All groups share one centre, and each spreads out both ways along 10 directions, with some noise.
In the rows, zero is written as 128.
Known rows, each followed by its group:
[123 158 136 139 109 106 101 134 109 128 158 101 107 197  68 101 156] -> (3)
[162 164 112 108  77 109  94 138 102 151 124  90 109 142 101 117 170] -> (5)
[ 92 175 129 129 153 189 148 114  80 141 100 149  85 152  88 147 116] -> (2)
[146  85 144 151  72 118 138 120 189 142 104 119 121 144 159 152 118] -> (0)
[151 148 131  55 133 133  95 128  89 159 104 113 124 161 117  67 177] -> (2)
[101 114 123 121 164 144 128 153 120 127 191 129 120 127 182  85 134] -> (5)
[122 124 127 115 118 117 115 129 124 130 131 110 156 105 125 121 167] -> (4)
[125  94 143 190 142  91 132 141 130 108 121  84 141 148 125 149 154] -> (2)
[128 114 141 116 186 141 155 117 101 117 106 159 160 154 124  91 144] -> (5)
[134 148 110 141  96 126 127 141 105 147 147 112 118 148 118  93 173] -> (1)
[142 129 150 117 104 110 120 131 147 147 140 129  91 164 131 120 138] -> (1)
[153 102 146 125 115 137 141 144 175 125 160 154 126 169 122 136 140] -> (3)
[123 112 129 135 121 111 106 159 155 115 140 100 129  60 130 206 139] -> (4)
[166 110 155  59 114 125 111 123 143 158  86 133 119 166 127 109 158] -> (2)
[168 143 122 112  96 131 118 134 121 137 107 113 114 128 124 152 139] -> (0)
[142 106 144 122 154  91 132 151 149 132 158 131 154 147 143  96 179] -> (5)
[102 120 153 103 183 144 131 158 112 140 151 125 131 181 123  93 189] -> (5)
[138 165 129 127 116 143 140 101  77 135 105 151  89 214  91  62 110] -> (4)
[103 119 113 147 108 128 126 138 124 115 145 131 141 109  95 112 145] -> (3)
[ 97  92 180  90 192 105 117 129 149 110 137 143 132 162 119 110 133] -> (1)
[107 161 119 118  90 171 134 122 126 153 114 148  75 149 112 133  90] -> (1)
[ 78  92 147 147 155 127 160 126 125 101 133 166 156 157  91  80 147] -> (0)
[151 135 128 108 122 129 128 147 121 115 134 136 143 123 102 149 152] -> (2)
[128 131 130 115 101 130 127 113 122 137 113 138 121 143 110 108 133] -> (4)
[118 134 114 135 132 160 137 144 108 122 106 129 134  93 113 171 134] -> (1)
[183  74 117 119 152 110 147 176 124  84 113 173 135 130 131  99 110] -> (4)
[ 91  84 142  92  93  76  93 140 159 120 142 127 150 109  95  70 163] -> (2)
[162 135 141  81 148 127 115 128  94 130 101 121 144 170 109 100 164] -> (5)
[119 142 100 176  86 148 148 149 104 149 126 114 118 101 106 136 196] -> (1)
[165 114 144 109 110  61  96 130 144 118 169  95 159 155 143  92 163] -> (4)
[109 134 142 121 149 139 120 138 131 137 137 123 100 132 133 151 130] -> (0)
[103 123 132 155 129 121 138 124 118 136 137 130 111 115 121 115 164] -> (1)
[145 102 143 113 163 126 137 131 118 122 115 133 152 153 142 102 157] -> (2)
[ 91 130 146 155 112 138 152 127 141 138 145 158  80 190 108 102 118] -> (4)
[122 112 122 139 104 120 132 130 129 107 116 136 141  99 105 140 128] -> (2)
[115 115 149 107 124 117 121 141 154 141 148 138 108 151 129 111 148] -> (0)
[ 98  82 147  89 155 145 147 130 147  85 107 178 181 165  99  99  90] -> (1)
[129 149 131  92 129 137  90 129 104 124 101 108 122 117  73 157 137] -> (3)
[107 146 105 145  85 146 118 129  93 121 144 114  99 128 117 110 113] -> (5)
[142 139 132 100 110 132 114 111 127 144 109 132  92 128 144 128  99] -> (2)
[167 114 124 129 167 108 140 113 113  88 148 149 152 124 177  99  81] -> (0)
[ 91  93 142 108 133 106 111 143 162  77 131 136 160 121  94 143  81] -> (1)
[115 122 129 123 159  94  97 110 113  97 133 117 126  70 137 142  91] -> (1)
[ 97 159 106 153 120 129 120 123  89 125 149 112 112 116 115 108 124] -> (4)
[ 89 145 102 129  53 187 113 150 109 138  92 106  84  62  84 200 136] -> (5)
[144 120 139 143 115 115 149 142 149 142 136 130 100 144 165 146 138] -> (3)
[134 113 151  70 132 167 108 171 134 141 104 110 114 130 117 187 177] -> (5)
[129 101 153 104 122  78  79 158 177 133 155  80 118 115 148 159 151] -> (0)
[113 125 117 140 118 135 125 152 123 128 147 121 136 121 104 121 172] -> (3)
[ 78 109 130 145 117 112 110 151 149 117 168 122 133 111  90 118 154] -> (3)
[119 144 102 154 107  96 112 122  86 105 146 108 137 124 100  81 126] -> (4)
[111  84 154 144 135  98 121 121 163 115 125 108 138 142 147 134 114] -> (0)
[ 90 144 126 121 115  94  91 132 132 117 185 122  99 110 112 105 106] -> (2)
[158 121 129 115 118 139 144 148 122 144 126 137 134 163 130 103 180] -> (4)
[140 155 118  98  86 135 124 144 114 129 119 157 102 105  67 145 152] -> (0)
[174 123 121 102  81 123 126 133 143 143 124 138 121 126 147 119 137] -> (2)
[132 119 134 133  62 145 130 134 129 118 114 129 103 160  96 145 125] -> (5)
[113 111 128 139 125 136 141 149 126 127 112 129 139  98 113 154 164] -> (3)
[ 74 120 148 124 145 103 125 141 114 135  98 109 109 108 121 139 158] -> (3)
[161 137 118 120 185 169 144 102  85  98 128 163 151 146 138 105  78] -> (3)
[ 82  90 149 134 153 107 118 137 134  86 144 126 146 124 105 127 124] -> (5)
[142 111 146 128 155  90 123 143 156  90 169 144 118 113 140 161  97] -> (0)
[123 133 141 134  99 117 127 101 133 115  98 138  99 129  99 151  82] -> (3)
[ 96 103 163 119 144 108 139 149 156 149 113 126  98 126 157 154 156] -> (3)
[100 148 130 169 124 142 147 118 110 125 128 123 125 148  97 143 145] -> (4)
[131 140 134 103 117 113 107 147 120 128 132 120 120 128  94 132 162] -> (0)
[106 124 116 144 146 118 108 141 107 151 155  86 108 115 181  87 146] -> (2)
[107 103 114 120  88 135 121 123 128 146  95 113 148 105 126  95 161] -> (0)
[150 116 148  73 145 132 115 135 128 133 103 133 137 138 123 129 150] -> (1)
[130 128  97 100  70 147 128 121 126 130 110 153 129  98 127  93  95] -> (1)
[128 117 123 109 120 110 116 101 140 113 114 148 122  71 146 127  72] -> (5)
[205 116 122 134 124  90 122 146  94  66  77 144 110 156  73 141  71] -> (4)

New rows, each followed by its group:
[100 105 131 124 116 138 133 100 139 104 116 163 109  93 136 129  59] -> (5)
[112 138 124 118 100 123 121 153 123 150 154 122 119 157 102  81 189] -> (2)
[194  93 104 134 124 105 133 169 125  92 131 139 152  88 154 130 122] -> (4)
[164 130 116 124 133 162 142 135 126 130 157 150 131 148 146 112 129] -> (3)
[176 104 136 141  78 105 127 166 165 118 160 110 120 154 145 160 151] -> (5)
[ 92 123 145  81 163 104  84 124 113 127 127 113 124 108 111 100 146] -> (1)
[144 116 124 156  81 143 170 129 157 109 126 175 128 115 115 162 107] -> (2)
[147 190  95 148  20 124 106 114 104 161 123  87  94 120  96 141 149] -> (4)
[132 128 158 117 149 116 103 154 125 113 140  97 113 162 107 175 146] -> (5)
[137  91 146  75 135 133 109 133 138 106 138 138 124 130 163 111  96] -> (5)
[124 148 136 142 101 165 164 134 129 140 128 156 101 227 100 109 119] -> (1)
[107 114 144 146 140 147 140 157 158 128 186 134  84 146 175 151 110] -> (5)
[116 163 117 163 121 114 137 147  90  79 170 134 154 148  39 140 150] -> (2)
[ 98  80 122 149 118 114 116 126 140 121 100  85 170  81 142 130 145] -> (0)
[150 154 119 117 146 155 149 121 108 130 156 164 109 154 154 104 102] -> (2)
[183 183 118 149 134 150 127 120  84 119 132 106  82 160 150 183  77] -> (5)
[143  95 149 131 147 134 133 168 143 104 184 118 120 174 170 139 138] -> (5)
[ 75 100 154 134 148 154 147 134 148 118 144 158 103 145 135 128 106] -> (5)
[127 103 178 115 182 128 153 149 159  87 127 183 119 138  88 207 119] -> (0)
[207  97 101 136 167  72 122 168  71  55 131 124 184 136 117  69 136] -> (4)
[151 141 104  98 118 109  89 162 114 143 163 104 100 104 159  98 141] -> (4)
[129 102 123 118  83  68  91 150 155  93 156 113 159  69  98 135 144] -> (2)
[112 185 140  41 171 118  91 139  53 102 130 170 106 135   4 105 157] -> (0)
[187 100 109 151 135 126 159 156 132 106 154 152 142 114 187 123 118] -> (4)
[144 162 110 124 122 152 154 163 103 127 188 156 137 163 104  99 179] -> (2)
[103 162 127  90  99 159 107 123 123 156  98 130  75 125  95 148 112] -> (1)
[183  42 144 126 185  59 117 222 152  36 121 155 122 121 100 162  93] -> (4)
[140 112 150 107 148 111 103 133 150 166 139  98  86 153 199 107 133] -> (2)
[119 111 135 113 132 115 126 129 148 136 139 144 126 119 140 103 134] -> (5)
[116  79 152 119  63 135 114 158 166 103 152 121  99 161 121 148 117] -> (5)
[ 84 131 132 135 136 151 148 117  95 127  92 148 132 144  69 108 152] -> (5)
[139  99 126 111 130 160 160 139 131 119  92 170 155  87 121 150 149] -> (0)
[ 80 118 201  97 139  88  90 121 192 158 170  71 157 160 116 172 220] -> (4)
[116  54 138  92  81 125 114 152 157  94 117 133 160  97 112 129 146] -> (5)
[143 111 145 147  99  74 134 141 147 124 131 112 119 151 139 131 153] -> (3)
[137 136 137 111 110 134 124  85 136 132 112 118 153  95 149 166 123] -> (4)
[128 130 144 105 123  89 100 133 129 112 144 125 121 145  94 110 138] -> (0)
[104 112 116  94 148 153  93 159 120 112 149 109 113  44 171 172 100] -> (5)
[133 133 126 145 131 120 130 143 134 131 139 119 119 106 134 161 140] -> (5)
[143 126 134 109 135 117 125 139 124 136 121 128 141 137 122 110 169] -> (5)
[155 137 140 177 102  53 115 135 150  84 205 110 116 177 118 134  96] -> (2)
[159 105 136 133 109 105 128 132 154 105 140 136 139 134 125 136 120] -> (3)
[132 121 131 123 119 142 138 129 129 128 108 133 139 110 121 155 145] -> (4)
[146  96 157 119 156 120 147  99 138 118 113 167 122 132 156 113 113] -> (1)
[133 136 116 116 121 124 105 136 123 126 130 103 136  65 141 165 133] -> (4)
[129 106 141 143 160 119 137 125 136 115 142 124 133 144 166 127 109] -> (0)
[ 90  73 167 128  95  64  97 124 174 122 111 107 124 151  92 108 151] -> (2)
[104 127 123 133 129 119 112 153 148 138 167 115 103  79 155 153 131] -> (5)
[125 113 129 203 151  99 148 120 100  79 128 111 157 148 107 130 123] -> (2)
[102 120 163 128 166 101  99 153 138 155 158  83  93 180 148 116 167] -> (2)
[157 145 132 138  76  69 101  86 117 108 133  91 155 157  99 111 129] -> (4)
[136 129 130 151 120 138 151 139 131 122 133 137 122 152 123 147 126] -> (1)
[ 84 108 157 107 138  93 123 145 152 152 103 116  79  81 178 168 133] -> (3)
[141 109 119 101  90 170 133 105  89  90  74 152 136 122 109 124  84] -> (5)
[ 93 125 126 124 181 112 123 147 112 134 159 123 147 111 135  86 174] -> (5)
[153 132 116 129 120 138 137 160 103 133 116 128 120 147 106 125 166] -> (4)
[157 156 113  94  95 124 113 140 104 136 137 126 129 135 103 104 162] -> (2)
[ 91 139 140 120 194 130 131 110 102 125 114 143 129 121 111 112 119] -> (5)
[123 103 140 182 152  66 139 135 164  93 165 130 149 102 136 154 116] -> (5)
[128 112 131 131 129 148 152 122 169 122 152 169  97 124 181 146  56] -> (1)
[111 145 137 163 152 122 142 144 104 100 163 130 135 170  88 133 147] -> (2)
[183 127 145 101 115 134  98 139 111  98 175 103  86 211 173 126  78] -> (5)
[ 83  99 138 144 143 129 124 148 155 144 141 115 104  96 160 141 137] -> (2)
[ 60 109 146 153  78 109 104 164 160 120 148 103 103 113  68 171 161] -> (5)
[125 117 142 136 158 103  97 129 121 139 117  76 102 129 164 140 126] -> (2)
[203 128 117  85 118  96 106 131 113 128 110 114 163 116 138 106 162] -> (5)
[ 76 104 152  95 161 105 100 147 145  98 147 127 146 143  97 108 118] -> (1)
[125 159 120 145 194  91 132 136 108 153 174 119 136 126 148  80 173] -> (5)
[148  68 125 126  79 142 160 147 184 129 171 185 170 154 128  54 174] -> (3)
[115 128 120 104 126 108  88 111 104 126 109 105 123  87 128 107 113] -> (2)
[125 141 142 159 147 143 157 141 134 125 167 146 102 173 134 150 124] -> (2)
[121 138 137  81 108 156  95 146 148 158 146 129 101 144  86 127 163] -> (3)
[ 88 136 141  93 165 156  97 141 103 121  97 111 111  83  98 192 127] -> (5)
[ 85 126 141 142 135 131 128 163 129 135 137 117 116 137  86 146 178] -> (4)
[105 128 120 138 154 129 129 123 104 118 145 128 131 116 144  97 116] -> (0)
[141 165 127 101 151 135 126 166 113 138 195 154  82 134 136 120 149] -> (0)
[127 134 132 118 107 130 121 115 137 132 122 135 103 122 132 139 106] -> (4)
[168 142 139 127 148 119 101 141 113  96 113  94 139 124  87 213 132] -> (3)
[114 114 142 132 134  73  95 124 130 109 140 104 124  99 116 131 138] -> (1)
[ 96 108 156  89 169 141 114 148 139 134 146 130 112 139 140 124 146] -> (5)
[108 126 127 115 119 113 106 137 119 115 118 120 135 101  83 135 149] -> (0)
[209 165  86 105 101 160 137 152  95 151 139 135 115  95 171 137 146] -> (0)
[109 126 142  88  98 167 140  83 158 158  94 161 111  98 147 145 106] -> (4)
[103 121 155 171 208 130 179 149  91 117  93 115 128 138 151 188 162] -> (3)
[ 86 125 163 115 127 128 121 111 143 134 114 133 110 158  89 140 133] -> (4)
[ 70 103 148 113 149 153 131 139 132 120 127 146 118 122 111 129 130] -> (5)
[166 147 109  77  78 173 143 109 131 143  94 186 105 100 137 135  88] -> (2)
[153 196 110 182  86  97 113 110 102 126 125  94  83 131  88 180  95] -> (5)
[124 146  97 109  78 138 138 132 100 147 153 169 115 129 113  32 153] -> (0)
[163 106 112 127 112 110 124 148 136 111 136 136 129  92 151 133 115] -> (4)
[146  92 154  86 192 101  86 119 116 130  85  83 135 116 176 122 128] -> (2)
[130 103 138 134 135  89 119 158 137 100 145 132 110 156 105 115 119] -> (4)
[129 112 106 131  91  89 113 129 139  87 158 129 156 119 131  86  79] -> (1)
[167 144 128  78 154 140 125 121  89  93  96 153 164 114  89 148 120] -> (2)
[133 143 103 115  73 142 115 113 112 135 111 137 119 112  94 101 127] -> (3)
